The rows are grouped in 4 ways, from coarse to fine. Each group lies inside one group of the grouping before and may be the whole of it. The rows also spread widely along 16 directions, which tell nothing about the answers.
In the rows, zero is written as 128.
Some rows, each with its group in each grouping after it:
[133 131 121 103 154 132 121 145  97 106 114 117 139 136 151 123 132 123
 131 123 138 129 141 156 128 137 131 115 150 147 121]
K296 Vekos gumug K999
[120 132 109  98 115 144 146 135 119 125 132 132 126 132  83 115  88 145
 146 147 123 107 120 142 132 100 147 111 156 125 132]
K493 dav fodol K88
[138 118 154 110 133 171 162 124  89 141 143  89 131 115 123  72 114 148
 124 138 134 153 119 164  90 117 129 137 138 175 126]
K493 dav fave K326
[141 145 140 110 131 104 131 126 137 127 140 134 161 132 128 133 116 152
 124 136 125 122 124 116 115 131 139 131 155 166 125]
K335 kufos Mizi K330
[169 155 142 133 118 122 126 131 119 102 104 119 130 111 115 103 175  96
  86 135 118 153 112 114  83 125 112 127 146  98 123]
K335 kufos Mizi K367
[107  87 119 131 102 113 133 125 140 149 204 100 106 204  99  77 190 103
 116 104 128  65 124 167  70 140 111  99 158 146 132]
K296 Gud gis K469
[140 161 139 125 125 161 120  99 107 120  69 125 111  69 129 167 103  90
 147 117 105 152 141  86 150 103 169 129 105  60 148]
K493 Feti beko K833
[192 152 125 123 107 124  83 142 125 166 116 148 135 117 166 135  84 159
 125 147 112 127 113  81 145 145 122 129 136  81 111]
K493 dav Gez K191
[148 147 139 108 134 109 115  99 159 112 115 125 132 111  99 146 147 112
 111 136 104 125 139 100 141 150 131 133 123 125 171]
K335 kufos Kem K302
[124 141 146 108 107 129 141 134 155 115  96 136 130 123  74 134 151  69
 113 119 135 118 120 134 148 126 138 140 120 127 153]
K296 Vekos kudi K122
[184 111 149 125  72 154  97 140 106 133 132 118 100 159 122 115 169  80
  64 135 114 115 123 155 112 124 121 125 182 129 137]
K296 Vekos zel K494
[116 138  99  76 127 147 127  95 119 118  98 146 128  78 124 152  79 108
 159 120 110 111 109 112 163 128 157 121 115  91 152]
K335 raza pedip K909
[113 178  90 151 134  96 142 124 135 110 132 138 127 128  76 153 107 152
 154 141 104  94 143 114 129  95 165 102 137  78 134]
K493 Feti tosen K286
[135 156 131 153 115 152 158 118 102 159 116 123  94 102 127 133 111 129
 130 124 109 143 121 138 132 113 147 132 106  85 130]
K296 big Datin K665
[137 120 143 108 118 159 169 128 149 152 135 134 106 122  93 110 115 176
 106 178 117 194 112 112 119 134  97 143 129 141 145]
K296 big Tob K941
[150 117 125  92 155 100  94 136 146  77 168 100 150 170  99 115 111 194
 188 122 102 132 141  89 106 132  97  65 151 166 154]
K296 Vekos zel K201
[113 121 129 122 150 114 127 122 124 111 159 125 123 108 103 118 121 154
 153 133 122 149 124  95 136 143 123 147 151 143 125]
K296 Gud gis K341
[104 130 105 123 159 144 141 162 122 170 110 118 145 172 188 103 130 141
 124 144 152 136 152 154  79 135 119  98 118 108 111]
K335 raza pedip K518
[142 149 162 131 118 105 129 111 118 141 137 122 123 134 145 154 165  92
 124  72 121  97 127 143 146 147 156 138 130 157 129]
K296 Vekos kudi K793
[107 131 120 101  98 145 187  63 155 156 130 132 125 116 137 154 150  92
 116  83 124 107  84 150  95 133 136 112  78 116 141]
K296 big Tob K721
[136 146 107 135 118 127 119 138 147 125 105 152 110 131 104 148 126 127
 113 158 115 133 138 117 157 124 122 112 128  82 144]
K335 kufos feru K172
[107  92 120 127 109 157 132 147 118 142 143 132 133 159 162 118 136 123
 118 125 166 138 117 166 112 127 108 119 143 154 101]
K296 big zan K84
[139 184 101 160 141 100 146 164  79 146 122 154  90 128 142 131 135 150
 126 130 116 117 122 149 153 131 145 124 159  74  83]
K296 Vekos gumug K617
[105 144  77 151 158 110 142 122 129 101 138 131 103 125  87 139 151 143
 101 171 109 129 151 142 135 134 130 130 148  93 139]
K296 Gud gis K469
[142 147 101 161 124 106 124 153 136 143 140 120 137 164 133 121 131 144
 116 136 132  95 137 173 120 130 119 107 117 118 127]
K296 big zan K84
[110 158 148 136 120 117 130 179  96 146  94 148 169 163 191 152 141  77
 139  74 189  92 135 171 138 104 176 124 150 152  59]
K493 Feti beko K833
[147 132 120 159 121 122  99 140  86 121 158 120  83 139 107 107 156 134
 107 157  93 135 145  97  98 121 133 125 210  82 122]
K335 raza pedip K909
[134  93 135  80 114 148  99 128 166 147 136 121 116 151 102 120  95 135
 162 136 117 126 138  97 156 146 108 108 115 130 177]
K296 big zan K84
[102 149 166 135 147 119 130 150 147 135 108 139 150 150 153 169 112 140
 187  97 146 161 155  82 147 112 145 105 110 145 116]
K335 kufos Mizi K367
[150 181 120 149 155  77 124 145 149  98 120 125 141 120  53 125 160 132
  80 180 119 107 162 155 167 147 145 166 152 148 151]
K493 dav Gez K191
[153 129 143 115 136 122 108 121 151 123 160 107 103 164 112 129 125 189
 196 105  93 151 138  71 130 131  97  59 116 125 151]
K493 dav fodol K88
[126 136 130 115 158 118 142 116 112 144 151 106 108 108 110  73 128 152
 150 137 103 137 126  99  94 149 123 131 136 104 137]
K335 kufos feru K172
[143 133 136 131  90 146 133 118 129 142 133 136 122 145 122 153 126 125
  96 143 109 128 126 122 104 102 144 118 162 123 138]
K335 raza pedip K518
[115 128 119 142 146 133 142 152  99 138 148 144  68 146 139 113 168 166
 133 139 120 188 123 100 122 143  97 111 166  89  90]
K296 Vekos zel K494
[129 143 148 107 125 121 134 127 151 131 121 115 168 151 108 139 129 115
 114 138 133 107 150 124  98 111 159 129 154 159 139]
K493 dav fodol K88
[127 117 120 112 113 155 144 141 113 109 130 123 113 124  92  80 146 114
 129 128 144 143  98 150 118 119 102 111 138 122 114]
K493 dav fave K326
[137 119 143 139  95 153 142  80 102 135 175 123  93 100 115 140 116 146
 146  99 107 128 101 139 158 122 138 129 129 159 134]
K493 dav fave K326
[142 137 104  97 117 121 134 105 148 124 120 111 169 106 101 105 110 105
 108 142 121  90 106 131  74 131 135 134 120 107 151]
K296 big Tob K721
[139 133  94 117 139 141 145 142  85  84 127 144 102  99 111 107 138 153
 102 166 121 180  97 131 116 122 101 129 180 100  93]
K296 Gud gis K341
[143 131 121 126 104 142 133 155 101 119 126 146 106 124  98 115 123 128
 102 157 129 137 113 148 146 118 127 140 176 123 116]
K296 Vekos gumug K999
[ 79 143 129 167 118 133 182 157 118 184 151 126 105 175 122 115 120 137
 161 101 145  97 133 187 132 105 154 109 104 129 113]
K296 Vekos zel K201
[130 133  86 123 141 126  85 111  96 105 105 136 113  96 156 142 162  74
 110 117 132 103 135 134 161 160 136 134 144  76 113]
K493 dav fave K326
[139 133 141 143 104 111 111 126 137 153 148 116 128 140  97 103 136 102
 110 140 112  90 138 106  94 127 147 142 158 107 145]
K335 kufos feru K172
[ 93 135 138 114 110 105 144 112 186 185 151 180 126 125 103 166 109 149
 143 131 138 111 114  91 206 163 146 169 119 152 129]
K493 dav Gez K191
[127  93 123 131 122 157 130 122 106 160 175  94 114 142 145  84  95 169
 162 126 120 138 121 123  77 127 107 104 126 122 130]
K296 big Tob K721

New rows, each followed by its group in each grouping:
[121 115 130 145  83 141 118 118 125 131 132 125 145 114 111 116 120  76
 105 129 141  94 115 140 109 109 148 149 142 120 134]
K335 kufos Kem K302
[110 151 103 111 156 110 133 103 138 117 121 135 124  93 102 127 118 136
 147 145 104 134 130  75 122 141 137 128 131  76 143]
K335 kufos Mizi K330
[ 87 137 135 104 197 128 138 129 142  97 105  97 192 124 124 137 106 148
 156 150 152 154 184 117 107 120 155 133 129 180 142]
K493 dav fodol K88
[114 129  91 103 146 103 108  98 156 112 136 135 190  99 140 143  94 139
 150 122 146  86 115 129 152 159 134 138 102 155 133]
K493 dav Gez K191
[108 158  89 140 152 116 173 117 151 120 127 126 136 118  85 112 152 153
  93 176 125 138 129 143  92 128 123 132 126 104 131]
K493 dav fodol K88
[117 119 129  88 134 164 141 124 106 128 115 160  74 122 136 177 115 154
 143 138 115 182 133 113 194 132 130 119 157 130 126]
K296 big zan K84
[ 94 105 174  63 132 158 154 133 115 166 126 106 149 120 124  65 111  92
 171  96 165 118 119 134 112 135 151 151 119 176 125]
K493 Feti tosen K286
[150 159 136 170 121 108 107 139 108 142 129 121  83 127 134 108 180 102
 150  85 118 125 125 103 133 141 119 110 115  57 108]
K493 Feti beko K833
[118 110 153 110 136 150 110 131 145 140 115  97 147 138 106 126 104 100
 124 157 125 130 177 100 105 119 155 147 141 133 168]
K296 Gud gis K469
[102 117 123 140 141 133 115 122 139 130 134  94 153 129 113 113 111 116
 139 143 128 117 160 108  85 122 146 135 127 114 155]
K296 Vekos zel K201
[139 137 103 114 120 107 106 115 144 127 145 139 161 127 131 144  94 148
 146 122 127  86 116 116 139 135 137 115 133 132 125]
K493 dav fave K326
[111 107 112 148  96 156 131  99 133 115 147 144  97 100  98 140 139 124
 122 132 131 148 105 131 167 129 111 136 123 124 133]
K493 dav fodol K88
[141 151 114  93 134 115 141  96 154 130 137 122 129 133  89 137 118 155
 126 149  92 104 138 113 114 129 144 108 132 120 166]
K493 Feti tosen K286
[128 105 143  93 122 143 144 132 160 131 147 104 159 171 113  88 142 138
 127 128 149 129 119 151  85 130  99 100 119 183 138]
K493 dav Gez K191
[155 151 140 137 126  85  79 122 124 113 134 125 172 101 148 131 135 102
 144  92 139  97 115  87 128 150 143 151 143 130 101]
K493 dav Gez K191
[133 157 133 152 118 122 153 110 128 157 153 116 103 124  90 120 120 150
 137 130 101 106 134 137 132 120 152 129 114 118 149]
K493 Feti tosen K286
[156 128 123 100 116 125  89 121 118  95 108 119 173 122 124 148 117  86
  85 153 118  98 143 108  82 114 163 143 197 124 140]
K296 Vekos kudi K122
[141 123 140 189 137 138  56 171 117 122 110  91 150 144 150 115 126 104
 136 142 152 138 190 113 127 122 129 132 128 108 128]
K493 dav Gez K191
[114  96 133  81 141 155 140 116 153  72 143 108 140 134  70 118 105 169
 165 145 122 177 128 106 114 113  98  93 135 178 170]
K296 Vekos gumug K999
[133 151 156 135 157 137 140 149 101  91 117 116  92 135 107 131 168 144
 153 117 123 191 148 117 150 116 121 104 147 138 114]
K493 dav Gez K191
[ 99 114 132 144 163 114 140 131 117 103 165 107 130 146 130 122 164 147
 143 109 150 144 148 171 142 150 114 130 133 204 123]
K296 big Tob K941
[105 151 143 143 113 144 163 131 168 194 119 136  93 184 112 179 111 144
 143 131 104 122 169 125 150 106 160  94  95 102 166]
K296 Vekos zel K201
[125 139 103 115 125 169 134 167 114 143  83 135 115 137 132 112  92 127
 154 140 144 139 131 146 147 105 123  89 104  72 117]
K493 dav fave K326
[134 143 114 139 139 114 113 120 139  94 115 107 156  87  96 112 117 113
 141 137 124 138 125  86  94 127 125 138 116  86 142]
K296 big Tob K721
[ 81 115 140 168 104 138 144 111 128 178 162 117 122 157 123 136 126 103
 121 127 131  86 160 142  98 105 176 140 146 132 139]
K335 kufos feru K172
[ 97 148 142 136 126 124 133 120 137 119  96 141  93  82  91 122 180  48
 154  82 138 144 112  98 177 150 129 148  89  78 136]
K335 raza pedip K518
[160 136 141 130 143 134 138 168 103 103 142 130 135 106 116  84  99 209
 145 160 131 208  94 111 125 127  83 134 149 159 101]
K296 Vekos zel K494
[109 103 140 114 162 163 125 102 116 123 122  84 150 124 164 127 134 121
 120 136 131 161 165 125  76 136 134 131 127 152 150]
K296 Vekos zel K201
[127 129 162 132 115 159 148  80 117 119 128 130  95 103 124 190 142 124
 112 123  97 181 135  93 135 115 152 141 150 138 147]
K296 Vekos kudi K793
[147 157 172 192  99 103 108 148 129 190 133 115 138 160 158 150 145  87
 110 102 135  92 161 118 109 124 171 154 136 116 115]
K296 big Tob K721
[123 155 107 152 135 113 114 164 140 105  99 132 164 142 145 123 139 116
 155 107 164 131 127 126 115 114 112  91  96  93  97]
K493 Feti tosen K286
[ 98 124 118 124 111 136 131 107 130 129 140 146 140 125 138 167 105 123
 161  97 143 107 118 124 155 116 153 116 130 141 113]
K493 dav fave K326
[140 147 130 149 121 142 107 133 115 132 113 144  96 107 112 158 110 137
 130 154 111 155 147  89 177 121 146 142 151  87 128]
K493 dav Gez K191
[134 147 141 129 123 106 116 164 154 165 122 148 149 181 141 170 116 140
 113 148 138 109 164 127 150 130 153 133 157 150 124]
K296 big zan K84
[141 101 128 101 117 168  94 109 133 107 106 106 133 119 129 126 136  86
 122 125 132 131 137 132 136 136 117 115 113 126 158]
K493 dav Gez K191
[131 112  94 168 118 129  88 164 118 101 128 120 137 112 106  81 129 106
 117 157 154 130 123 138 124 132  97 146 137  91 118]
K296 big zan K84
[113 129  99 122 106 146 105 154 136 102  88 154  99 153  78 156 151  75
 102 162 134 118 160 130 163 102 144 110 171  72 140]
K493 Feti beko K833
[119 138 124 132 141  95 136  97 131 138 156 133 150  93 149 110 144 137
 128 114 131 125  97 101  98 162 120 152 126 129 107]
K335 kufos feru K172
[108 164  90 160 162 122 169 108 110  99 118 101 110 111 103 116 165 122
 118 135 108 133 139 154  80 117 134 108 115  72 137]
K296 Vekos gumug K617
[122 133 127 158 111 165 126 140 121 148 110 139  80 145 115 156 132 130
 110 166 116 162 166 110 146 102 140 118 147  78 135]
K493 Feti tosen K286
[140 156 115 149 114  95  96 104 150 112 125 135 172 108 132 167 123 108
 124 116 130  89 131 106 131 128 154 137 122 117 130]
K493 Feti tosen K286
[ 94 118  99 124 129 141 103 145 117 128 105 151 148 139 148 175  96 106
 111 158 148 105 165 141 159 119 170 144 171 124 124]
K296 Vekos zel K201
[160 161 169 142 139 126 143 124 144 162 120  97 126 126 151 102 150 138
 150  88 116 156 119 127 118 152 102 108  48 130 151]
K335 raza pedip K909
[121 125 128 124 132 140 136 138  99 127 142 122 104 134 148 108 129 148
 183  91 126 165 107  94  99 120 107  89 133  95  94]
K296 big Datin K665
[132 163 145 144 141 105 128 113 142 139 111 132 134 126 152 165 156 113
 121 109 121 130 147 109 133 141 144 127 112 119 132]
K335 kufos feru K172
[109 150 120 114 164 129 179 164 124 136 122 139  90 165 120 118 151 175
 147 134 131 170 134 153 147 137 103  89 124 128 115]
K296 Vekos gumug K999
[114 114  91 164 134 120  77 144 111 105 136 123 145  94 139  97 108 114
 160 125 149 123 118 104 130 143 112 141 123  81 110]
K296 Vekos zel K494
[151 145 132 157 119 111 122 150 126 112 129 143  97 130 115 126 185 123
 106 124 131 161 112 128 153 147  93 131 139 115 108]
K296 big zan K84
[121 147  92 143 162  96 116 118 116  73 135 124 119  98 111 119 159 134
 149 121 116 146 120  92 115 146 108 115 140  80 118]
K296 Vekos gumug K999
[138 118 118 133 112 122  89 119 138 114 133 145 157 115 154 150 108 135
 127 133 134 132 117  95 132 134 118 127 140 125 122]
K335 kufos Kem K302
[128 140 119 142 156 100 115 125 137 126 130 126 116 105 129 117 164 124
 133 121 130 148 129 104 145 176 103 145 108 103 127]
K296 big Tob K721
[184 147 133 120 104 114  81 189 131 163 100 124 163 170 155 106 106 107
 111 133 143  84 138 146 124 135 127 120 134 113 120]
K296 big Datin K665
[ 98 126 104 111 163 121  96 139 152  67 116 142 148 170  96 206 118 157
 131 179 129 138 210 115 176 108 155 102 187 169 156]
K493 Feti tosen K286
[132 161 129 121 146 134 149 144 121 123 102 124 122 154 122 151 139 137
 124 134 126 131 158 166 148 112 148 101 133 141 132]
K493 dav fodol K88
[126 126 144 160 137 118 111 165 121 156 137 108 109 164 161  85 183 110
 147  93 149 150 136 109  96 153  93 111 118  94  96]
K296 big Datin K665
[171 147 151 167 136  98  99 123 107 171 168  95 107 141 136 100 165 141
  94 144 100 103 166 125 110 160 143 157 163 127 137]
K493 Feti beko K833
[124 139 145 139 154  91 102 131 146 136 136 105 177 132 148 118 138 117
 140 113 140 114 149  93  95 155 138 148 125 140 128]
K296 Vekos zel K201
[114 132  89 142 163 128 137 129 114 108 135 109 153 124 129 102 137 155
 100 174 140 135 148 161  84 127 124 131 147 130 123]
K493 Feti beko K833
[105 158 109 130 155  96  98 135 173  91  90 151 179 123  92 198 119 109
 106 171 146 111 186 108 185 130 172 158 154 144 148]
K493 dav fave K326
[109 160  86 144 115 120 177 149 142 150 119 153  98 159 106 131 148 135
 121 134 128 123 109 149 111 113 119  89 117  59 107]
K296 big Tob K721
[115 166  95 175 152  92 105 155 127  98 100 162 119 132 123 190 170 109
  78 166 135 130 176 135 183 142 150 153 176 101 115]
K296 Vekos gumug K999
[ 79 130 101 143 113 140 169 144 118 153 133 155 100 141 125 112 160 107
 117 122 154 122 104 174 136 128 125 123 128 106 101]
K335 raza pedip K909
[149 126 144  99 144 150 143 164 120 121 113 138 119 104 109  79 135 162
 117 159 154 193 105 156 183 159  80 153 123 178 116]
K493 dav fodol K88
[133 103 141  76 131 170 113  94 121 148 137 117  96 131 144 146 102 149
 163 124  99 147 145  87 145 139 134 102 136 126 154]
K493 dav Gez K191
[136 136 141 143 118 126 112 157  88 165 158 103 104 160 117  89 104 135
 170 114 120  79 155 146 133 112 160 113 151 121 126]
K493 Feti tosen K286
